The rows of a group lie close to one hidden flat surface of 14 dimensions, which may be shifted away from zero. Surfaces can cross.
Some rows, each with its group after it:
[ 23 -30 -27 -51   1  31  11 -17 -25  15  10 -17 -12 -28 -22 -19 -26 -24
   9  -9] : Z
[  4   6  22  23  29  -4  -4 -44 -11 -25  18 -31 -28   8  -7  58 -36  24
  13  48] : Z
[ 56  38  10  27  11   1  13  -3   7  13 -63   7  -9  21  -2  13  66   7
 -13 -17] : V
[ -3 -21 -26 -43  19   4  11  19  16  -4 -13  23   0 -60 -32 -62 -15 -38
   8   5] : Z
[ 35  11  -5  12  -8   7 -25  -9   9  23  40  -6  -7  10  13  26  -7  -3
  -4  -9] : C
[ 49  -3 -29   2 -23 -37 -33   9  23 -13  21  -4   1  -2   3  55 -34  56
  22   8] : C
[ 17 -35  -7   4 -39  29  25   3 -31 -48  13 -36 -11 -26  66  -9 -72   1
   3   9] : R
[ 25   2  20  -5   0  31  25  -1 -14  21 -17 -36 -15 -19   4  -5  14 -16
   2   9] : C
[ 33  -7 -10 -13  18   5  -4  21 -28 -34   9  -6 -14  35 -13   8 -36 -48
  44 -18] : R
[ 16  14   9  14   7  28 -12   1 -12 -11 -39  18 -19  23 -12  33   6  10
  16 -34] : V
[-70 -43  12  39   0 -21 -18  -8 -38   5  37  47  -4 -17  25 -54 -34 -15
  12  55] : R
[ 10 -26  29  -6  11  38  31  16   0 -16 -34   8  -4 -32  17  -7 -10   6
  16   0] : R
[-21  14  36  12 -19   6  20   4  19  -4  29 -42  12  -3  28  13  21  10
 -46   8] : C
[-18  50 -18  31  29  25  39  12  28  -5 -25 -25   9   7  19 -43  23  -1
 -29  -3] : R
[ 10  38  -5   4 -25  15  14   5 -27   6 -26  13  39  40  60  16  37 -11
  -8   8] : Z
[ 11 -12 -49  13 -22  14  -3  -5  13  11  37 -34  -7  44  77  -7 -18   5
 -51  23] : Z
[  9  36  11  25  -9 -32  -9 -21  -8 -30  26 -32  -9 -63 -61  15  -6 -12
 -25   2] : Z
[-33 -39   8  11   3  -1  53   6 -32 -78 -10 -37 -18  16   4 -48 -21  14
 -70 -30] : V
[ 15  21   9 -13  40 -23 -26  25  26  22  18  30  16 -28  -8  15 -14  11
  17  40] : Z
[ -8 -43 -11 -10 -21  26 -25 -10 -29 -33  20  28 -59  36  15   3 -15 -32
 -33  31] : R
[ 26  58 -13 -17 -26  10 -28  -2  26  23  23  -2 -12   7 -15  43  22  20
   3  -7] : C
[ 25  45 -11   1 -11 -38 -22 -13  -7   2 -18  -6 -42 -17 -39 -19  22 -11
 -10  29] : Z
[ -2   0 -22  25  -1  46   0   4   6  -8  26  33  -7 -30 -10 -19 -28  35
  13 -46] : R
[ 25  -9   6 -16  36 -13 -15  24 -17  34  72  -7  13   5   4   1 -43 -25
  32  43] : C
[ 12 -50   8 -31 -11  -4  -3   9  10 -22  13  22  -4  10 -18  31   1  -9
  11   5] : R
[ 24 -18 -30  14  32  11  -3  10 -23   8   8  42  -4  26 -34 -37   8 -24
   6 -46] : V
[ 47  16 -11 -18   4  -8  44  29 102 -17   8 -13   5  12  -1  -8  66  10
 -22   2] : V
[-19 -17   6   6   1 -22   0  21  12  -1  39  11  -3  -7  -2 -29  -9  17
  -4  11] : R
[-43  -8 -15 -35 -35  14  16 -24  -8  -6   6 -37   6 -16   8 -31  -5 -28
 -33 -11] : V
[  7   4  -6  -9  -6  -6 -14   6   3  -1  -3  16 -21   7  -8  -4   1  34
 -18  -1] : R
[  0 -30 -18 -13  -5 -33 -17  14 -27  13   3  14  38 -11  40  -3 -38 -20
  17  36] : Z
[ -6  10   4 -43  -9  -7  -5   7   3  52  58 -26   3  13  12 -23   5  -1
 -10   6] : Z
[  5   7 -23  38 -10   0 -39   0   8  -5 -10 -31 -27  23  27   4 -33 -53
   9 -30] : V
[ -4  11  31  -7   6 -19  15   2  -6 -15  -4   7 -14   3 -12 -16  18  27
  -8   1] : V
[-23  -3 -24  13 -31 -31   8 -24 -56  22  37  40   6  30   0 -50  42  -8
 -25  41] : R
[ -5  -3   1  -5  21  19  -8   7  22  22  -8  36 -12 -54 -33 -43  11 -21
   3 -11] : V
[  6  -6   0  -3 -36  29   9  14 -16  10  56 -42  -7  10  10 -11  -3 -20
 -23 -33] : Z
[-18 -12  23  39 -16 -26  -2  65  28  42  -3 -69  -1  11 -21   4  22  23
   9  -5] : C
[ 34 -13 -25  -6 -33 -14   3  31   2 -22   6 -51 -14  -5  40  -2 -28 -47
  -2  58] : Z
[ -2  23  48 -37   1  46  10  18   8  36  23 -10  -2 -32  -1  16  18  -2
   3  34] : C
[-17  26  -8  23   4   9  24  -4  41 -16  -2 -36  22 -11  14   2  18 -56
  -4  27] : V
[-21 -30   9  39   8  10  35  32 -26 -39  23  -6   0  23  10 -27   2  -7
 -46   5] : V
[-54 -27 -18  -6  -5   0   3 -50  26 -46 -48   1 -15 -16  37  11 -12 -26
 -43  76] : R
[-12 -22  22  -9  16   3   2  15  -2  -6 -14  29 -15 -21  -3 -24  -9   7
  14   8] : R
[-21 -23  -1  -2   5  11  -7  14  12  -6   0  -1   0  -5 -26  -2 -16  -5
   2 -39] : V
[  5   5 -40 -10 -12  -5 -53  29 -40  36 -10  10 -42  46  -7  13 -32  46
  26  17] : C
[-32  -8  -3  -2  -4   6 -19  37  -4  35  12   9 -16  12 -22 -31  13  23
 -34 -19] : R
[-19 -24 -49 -30  14   2   1   5  13  22  28 -40  48  18  10  18 -16   7
 -69  -7] : C
[ 24   7   9 -21   3  15  -8 -55 -17 -21  31  37  11  18  47  40 -13  -1
 -28   0] : C
[-29  11   1 -17 -22  -2  -2  -7   9  50  22 -14  32  -2 -12 -11  37 -19
 -12 -13] : V
[ 18 -18  37 -41 -12 -21 -12 -29  -7  13  12 -46 -13 -41  -1   5 -20 -13
 -28 -17] : C
[ 30  31   3 -28 -20  43  13 -12 -10  31 -19 -38 -17  16   5  21  37 -29
   5  13] : C
[ 37  40   1  19 -26  32  10 -27 -14  11  14 -39 -31  -7  20  -3  18 -29
 -26   2] : C
[  4   6  -3  13 -15  43 -21  41   6  35   1 -17  -9 -43 -11  24   0 -28
 -12  36] : Z
[  2   6 -75  -4 -13 -23 -17  11   5  11  19   0  31  -8 -49   4 -14 -18
  44   9] : C
[-10 -15   2  20 -14 -29 -13   9   0 -12  11 -47 -19  40  16 -15 -18  -1
 -30 -53] : V
[-14 -34  -3  32   3  16  -1  53   4  -1 -19 -38  10  68  34  29  -5 -24
  -1  -6] : R
[ 21 -20   5  -5  -7 -18 -19  20  10   3   5   4 -12  -5  -5  -1  -6  -6
   6  -9] : V
[ 28  23 -31  47  52 -14 -37  11  -5  14 -45  16  32  43 -15  57 -25  21
  70 -45] : R
[ -8  26   9  27 -16  22 -43 -11 -13  22  31  60 -21  -5 -10   6  -1  14
  20 -19] : C
[ 22  -9   9   0  -7  -3 -21  18  -5 -12   6  10 -22  36  -1  21  -9  20
  11 -28] : V
[  5  -1   5 -32  -3 -19  13 -19 -24 -18 -27  20   6  14  22 -14  -5   8
  16   4] : Z
[ 30  14 -16  -4 -21 -19  43 -14  70  19 -19 -16  18  31  33  -8  79  12
 -19  22] : V
[ 18 -53  -7 -11  17  30   3 -15 -27  -1   1  11 -20  48  57  -5 -35 -23
  -3  12] : C
[ 36 -13 -23  19   6 -15  13 -15   1 -30 -11 -29 -15  26  -9  24  -9  -6
  14   9] : Z
[-24 -50  44 -20  -3  42 -22  32  63 -10 -25   0 -35 -26  26  43 -16  36
 -47  15] : R
[ 22  23  27 -36 -14  35  24   5  20 -20 -15 -12 -30   9  24   9  15  34
 -11  -8] : Z
[  0  16 -33  -7   4  10  20 -25 -14 -17   0  19  18  23  52 -33  -2  -9
 -28   7] : Z

New rows, each followed by its group:
[-34  28  35  68 -24   8   0  45  15  12  65  -5  11 -55  -5  -2  -2  51
  -6  31] : C
[ -7  24 -36  36 -17 -38  18 -38 -42 -67  -9  31  -2  24 -11 -36   0 -34
  41  15] : C
[ -3  35  30   9 -18  -3  -4  17  12  -2   9 -16 -28  -1  -2   4  17  37
 -10   6] : C
[-24   1  35  -3   6  23  -7  31  -9 -14  40  26  -2   7 -30  31  -2  40
   0 -19] : V
[ -6 -13   2 -60 -63 -26 -48 -37  14  -2   3 -17 -39 -34 -11  17 -22   1
  -7 -23] : C
[ 17   9 -29 -17 -48 -21 -18 -47  14  38   6 -46  13 -46  55   4 -10 -18
 -35  38] : V
[ -4  -4  -8  31 -13  37  10  -6 -44 -17  50  -7  -6  12  47 -13 -24 -54
 -23  35] : R
[-13  12 -22  63  30  44 -20  27  -5  17  34  25   2  45   4  -5 -11 -20
   0 -29] : R
[-29  14  11 -25 -42 -43 -47  18   4  14  27 -38 -51  -6 -26 -21 -24  18
  -6   3] : C
[-43 -51 -13  -2 -17  25   3  16   2 -11 -11  -7 -12   7   5 -39 -12 -44
   1 -26] : V
[ -6  -1 -57   3  45  18  -4 -15  39  11 -38  23  25 -43 -24  -2 -17  24
 -21 -24] : R
[  0  -6   2 -33 -10 -11  32  -6 -67  -7 -65 -34  25   9   6  26   3  10
   8  40] : C
[  1  -5 -44 -41 -14  23  15   5   6   2  69  35  15  40 -14 -22  22 -43
  35  14] : V
[ 24  31  -9 -69   8  68  40  -1 -15  19  -9 -38  -5 -45   4   5   0  13
 -44  47] : C
[ -5  77  52 -20 -31  17   6   0 -20   4  38 -34 -12 -20   4   0  30 -14
 -26  13] : Z
[ 26 -39  -6   8  34 -15   6  16  20 -23 -18  14 -34  16 -15 -40 -19  21
  21 -26] : C
[ -4  14   9 -17   6   4   0  21  32   3  32 -13 -13  -3  13 -19  -1   2
 -12  25] : Z
[ 17 -24 -18  -8 -44  15  23   2  26 -37 -45  -8  13  -1  28  56   3  35
  22  16] : C
[ 42  28  19 -19   1  -6 -22  38   2  14  60  21   6 -16  16  -4 -24  20
   3 -17] : Z
[-40 -29 -26  -3 -17 -43  -2 -28  21   3  50 -26  20   6  42 -23 -40  10
  -6  24] : V
[ 19 -23   2 -10  34 -21  34  35  33 -33  17 -24 -38  30   6 -56 -16 -13
  31  25] : C
[  1  43  27   2  20  46   2 -21 -50  16  21  45  38  -1  17  27  -2  11
   5 -23] : Z
[-57 -23 -18  12 -44  40  -8   4  -7 -15  11   2 -11   4  -2  -4 -10  -9
  -3 -16] : R
[-12  -2  14   4  51  26  24  69  23  -3  41 -30  17  23 -24 -22   6 -76
  11 -20] : R
[ 21  40 -54 -36 -48   1  -9 -48 -55 -28 -57  21 -42  10 -28 -13   4 -33
  59  20] : C
[ 29  -2 -34   1   9 -48 -21  11   1  22  12  -2  17  15   7  -1 -10 -17
  14  34] : Z
[-29 -44 -39  -1 -16  -9  17 -12 -47   0 -37 -65   1  30  18 -35 -16 -32
 -45  -5] : C
[ 33  31 -36  29 -10  11   3 -33  -1 -14  17  17  21  10   9  40   4  20
  -1  -4] : R
[-26  21  12   9  36 -44  43  -8 -15 -52  41 -28  17  20 -20 -43   3 -11
 -21  -3] : V
[-11  -2  24  13 -13   6 -43  18 -20   5  26  14 -26  -6   4  13 -30   4
   4   0] : V
[ -7 -12 -20  30 -27 -10 -21   3 -24  49  15 -25  17  46  12  13  20 -22
  -7  -3] : Z
[ 38   2 -26  18  15  -6 -23  21   3  66 -13  37  48  37  -8  38  37  16
  19 -35] : Z
[  1 -13   4   6 -43  17  -1   1 -41  28   0  16 -14  25  29 -21  32  -1
 -28  13] : V
[ 45 -21 -56  15   9  -9  -6 -30 -12 -27 -28  32   6   9  -3  23 -26  51
 -22 -41] : C
[  2 -19  49  -7  21  32 -12  31 -32  10 -64   5 -36 -11  30  -1 -28  17
   9   9] : R
[ 14 -12 -64   8  -2  25   2  46 -15  23  17 -41 -16  24  16 -16 -37  -1
   3  49] : C
[ 28  33 -15  20  15  15   9   9 -13  -7  -2  27 -15  34  -4 -32  26 -24
  14 -14] : Z
[-23  30 -45  29   5 -24 -53 -13 -19  15  10   7   3  50 -10  31  -7 -17
 -15  10] : R
[-69  27   0  -2 -49  29  19  -6   5 -27  31 -41  24  -6 -25  13  13 -54
  16  -9] : R
[ -9  29  60  18   5  11 -10  32 -19  45   8 -20  13 -26  30  15  -2  22
 -25  23] : R
[ -6   4 -33  42 -13 -36 -18   1  30 -29  46  26  32  27   3  25 -11  22
  11 -12] : C
[  0   7 -24  -6 -11  35   2 -23 -49 -11 -27  23 -38  28   2 -40   3 -53
  14 -12] : V
[-60 -29 -17  14  17  24  52 -26   2 -22 -26  -8  30 -40   6 -45   1 -25
 -31  24] : V
[ -2  15  53  26 -50   3   6 -43 -10  14   6 -47   7 -11  20  27  44 -55
 -13 -22] : C
[ 21 -18  43  28  16   1  -2   6  13  14  42  -1 -23  -8   9 -23 -10 -24
  19  -9] : C
[-40 -55 -35  12  -5   8   1  -1 -53  37  -4  22  29  -2   7 -36 -10 -29
 -20  23] : R
[ 16 -37  19 -33 -36 -32 -13  29  21 -25  -2 -55 -91 -41 -43 -31 -29   0
   7  15] : Z
[ -3  17  17  15  -6 -10  22   4 -31  -5  -2  12  38 -18 -11  19  11   0
  43  36] : C
[ 35  37  14  -3  -7 -22   5   0 -12 -38  13   8 -19  10   7 -15   2   5
  -3 -23] : Z
[ 35  20  15 -46  -4  39   4 -14  -8   9  -9  -2 -13 -27  -6  33  -4  31
  -2  -6] : Z
[-93 -10   2  33 -17  34 -47  -9  21  29 -42  46 -14  14 -10  23  32  23
 -20   2] : R
[ -6   1  29 -17   4   5  27  -6   6 -18  27 -22   8   9  -3   1   4   7
   7 -21] : Z
[ 23 -26  12 -11   1 -52  14   3   2 -29 -43 -35 -37  50   5 -16   1   2
  21  -9] : C
[ 19  -6  -9 -12  -9 -17 -33  35 -16  31  -5   1 -38  16 -34 -16 -20 -19
  95  30] : C
[-13  34 -29  41  -3   6  26   0  -4 -19  28   2 -10  27  17 -50   5   3
  -4  -4] : R
[ 27  44  22 -35 -21 -34 -13 -14 -22   7  -7   5 -21   5   5  -6  14  20
   4   8] : Z
[ 65 -17 -19  18   3  10  -3  29 -26 -13  -7  32  54  22  49  50 -25   1
  34 -19] : Z
[ 13 -31 -34  30 -12 -20 -11 -11   9   0   0 -10  -3  33  -2  10  -2  21
 -15 -30] : Z
[  4 -17  44  -8 -16  25 -10 -14 -10  38   2 -35 -16 -23  20  14   1   3
 -35 -18] : C
[ -5   9  11  -8  11 -11 -12 -19 -11  -2 -49  13  -9  -8   5  24   0   0
   3  34] : R
[ 18   3   1   2 -21  -9  -2   4   6   6  -8 -38 -23  -1  -4   7   1   3
   8  -4] : C
[ 24 -11 -21   7  13   3   1  -4  25  -1 -44  20 -22  22  -2 -16  17   3
  15 -30] : V
